The first 4 rows are patterns. Each new row is the sum of 2 different patterns, raised or lowered, with some noise. Before adding, each is slid sideways (what falls off one end comes back at the other), maybe read backwards, and multiplied by a number that may be negative. Names go in the order of the patterns.
Some rows, each with the names of its patterns after it:
[  3.1  -7.1  -2.6  -5.5   9.8   0.3  -5.2 -12.6  -5.1   0.4   3.3  -9.9
 -13.7  10.5   0.1 -21.6   1.6  20.0   8.3   1.8  -8.7   1.7  -2.4   1.4
   0.1  -5.4  -5.2  -1.9  -3.9   2.0   6.9  -5.8  21.6 -21.6  -1.3   1.8
  21.6   2.6  21.6 -10.2   0.7  21.6   2.4] -> (2)
[  0.7   3.5  -5.2   6.3   4.7 -21.6  -5.9   4.9   2.4  -0.9  -4.6   5.0
   2.7  -5.7  -5.4  -2.8  -6.4  -3.5  -4.5  -1.9   1.3  10.0  -3.2   0.0
  -1.1   1.5  -2.1   0.1 -12.5  21.6  -3.2   6.9  -9.3  -0.7   6.8 -15.0
  13.4  -4.8  -6.1  -1.9  -6.1  -1.7  -2.7] -> (1)
[  1.6  -3.4   4.7  -1.7   9.8   0.2  -0.7  -1.9  -0.4   1.7   3.5  -3.7
   2.3  -4.3  21.6  -1.3   0.5  -5.4  19.8   0.0   0.1  -4.0   2.9   2.6
  -4.4 -13.0  -6.4  -0.9  16.4 -15.9  -0.1  -3.0  11.0 -12.3   8.2  -8.7
  -5.5  -2.2  -4.8  -0.2  -0.6  -9.0  -0.9] -> (0)
[  2.9   0.1 -11.4   5.8  -7.3   3.2  -3.0  -1.7  -0.3  -3.2 -10.6  -4.6
   1.0   3.7   4.5   4.6   5.7   4.3   1.7  -1.6  -5.0  20.7  -5.9   8.9
   0.6  -9.6  -7.7 -12.0  -3.8  -9.1   1.0  21.6   3.4  -1.5   3.9  -2.8
  17.9  -3.9   6.7   5.6   7.1  -4.6  -2.3] -> (3)

New rows. What belongs after each?
[ 9.6 17.3 14.4 14.1 -0.5 10.6 14.8 29.0 -1.3 17.0 13.9 13.2 17.3 19.6
 18.5 18.7 13.6 12.5  7.1 14.4 20.7 13.6  9.0  3.0 15.3 34.7  2.7  9.6
 19.0 25.2 12.8 10.5 26.2 13.0 19.4 18.5 10.1 20.9 16.6 20.5 10.8 10.7
  4.9] -> (2) (1)
[  4.2  11.5  10.2   7.0  -2.6  22.5  -5.0   3.4  20.0  12.5  15.8   1.7
  -1.5   4.0 -11.3  -4.4   3.8   9.7  13.2   7.0  21.2   2.7   2.2   4.6
  -2.0   8.7   6.4   7.9   5.8   6.9  -0.8   5.6 -16.6   5.9  -4.7   9.2
   6.7  -8.2  19.1 -15.9   7.5  11.3   4.2] -> (1) (3)
[ -0.6  21.7  -3.8  -4.8  -2.0 -12.1  -8.1 -11.3   2.6  18.1  -7.9  22.9
  -8.2  -0.8  -0.9  -5.0   4.2   3.6   1.8   0.4  -5.8 -11.6  -2.1 -15.2
   9.8  -4.2  -3.1 -12.0   7.8   4.3 -17.7 -11.4  -0.6  -1.2  -1.9   3.7
   5.8   6.9  13.9  13.7  -1.5   3.0  16.2] -> (0) (3)
[  4.4  13.2  14.3   7.8  -6.0   8.6  14.8 -10.3   7.3  -5.5   4.8 -14.2
   3.1   0.7   4.3   1.0 -14.4  -0.4  18.0  12.4   6.8   8.0  18.3   3.6
  -4.3   8.6 -12.5  12.5   2.6   1.1   0.0  -5.4  -2.9  -3.5  -1.4   4.9
  14.8  14.2   8.4   5.1   8.0   4.9   1.4] -> (1) (3)
[16.0  3.7 13.3 -8.4 24.1  5.8 -0.6  0.3  5.9  1.5  4.1  0.9  8.9 -4.2
 21.7  0.9  6.9  3.7  6.1  3.7 14.5  6.7 17.5 13.1 14.2  3.5  1.3 13.0
 -1.1  9.2  8.7  6.7  5.4  1.0 -0.6  3.9  3.8  2.0  9.0 11.7  4.0 11.6
  0.4] -> (0) (3)
[-11.5 -14.9   7.4 -10.0  -9.2 -17.0 -10.4 -12.0 -14.4 -15.2 -14.8 -15.0
   0.9 -11.5  -8.2 -16.6  -9.1  -9.7 -23.5 -25.5  -8.8 -12.5 -17.2 -13.6
 -20.7  -4.5 -25.4  -4.9 -14.7 -16.8 -29.6  12.3 -20.4 -14.3 -24.9 -22.1
  -4.3 -11.7  -2.6 -17.4  -9.7   8.0 -17.3] -> (1) (0)
[-10.1  -8.3  -7.2  -5.2 -15.3  -2.9  -7.4   4.1  -8.1  -4.8  -1.8  -4.1
 -16.2 -24.1   1.7   5.2  -5.8   3.6   1.5  -2.7  -2.9  -8.8  -7.0   5.7
 -11.4  14.9 -16.2  -5.1  -8.8 -20.2   1.3 -12.2  13.2   0.1  -1.8  -5.0
   1.5  -5.6   8.9  -8.6   7.5   3.9   0.9] -> (1) (3)
[ -6.3 -20.0   0.6   9.8   0.3 -16.3  -6.8   3.3   3.7  17.4  -0.7  -6.1
  27.4   5.7  20.2  -9.6   9.6 -16.9  20.9 -12.9  16.1  -5.1   4.2   2.9
  -2.6  -2.9  -0.5   1.7   2.8   1.6  -8.2   4.3   5.1  18.2  -5.3 -19.0
   1.6  10.5 -12.4  -7.8  -0.5   4.5  -5.2] -> (2) (0)
[  7.4   2.1  -3.7   5.9  -1.9 -10.8  -9.1  -8.9  25.9  -1.8 -12.4   9.9
  10.4 -10.3  -7.5  -4.4  12.8 -16.4   0.3 -14.1   4.0  -4.5 -14.4  -6.2
   4.1 -16.4   9.2  13.0  -9.6  -4.6 -26.7   1.7 -21.2  19.2 -17.8   0.7
 -11.3 -10.0  -3.2  -4.5  -1.6   0.7   1.0] -> (2) (3)
[ 18.5   6.4  33.1   8.2  46.1   7.0  12.5 -11.2  29.4  25.6  16.2   1.6
   1.8  -3.5  -3.9  -5.3   9.0  19.9   2.7  30.6  -2.4   9.5  18.7  28.2
  15.0  -3.6  15.5  21.1   0.3  -3.7   0.6   8.5   4.1  -2.1   2.8  13.7
  10.2  10.3  -3.9   3.5  16.0   9.6  23.6] -> (2) (3)
[ -2.5  -0.1   2.6 -10.6  18.6  -3.5   5.6   2.4  -3.7  16.1 -10.4  15.4
 -11.8   9.9   1.9  -4.1  -6.9  -2.4   6.8   8.0  -1.3   9.5   7.2   0.8
  -4.7   8.1   5.3  18.8  -2.2   9.8   4.4   1.5   1.8   2.1  -2.5  -0.2
   0.0  10.2   3.8  14.8  -1.2   5.4   3.6] -> (1) (0)
[ 11.1   0.0  -2.1   6.4   6.8  -1.1   5.3  -2.3   0.6   5.9   5.4   4.1
  -2.7  12.1   4.7   3.8   4.5   1.4  16.0   1.3 -11.2  -1.6  -8.7  -7.0
  -8.9  -0.7   3.1   2.3   8.5   4.0  -2.1   1.4  -6.2  14.4   4.6  -1.5
  -3.2  -3.7   1.3  -3.1  -3.0   0.4   0.4] -> (0) (3)
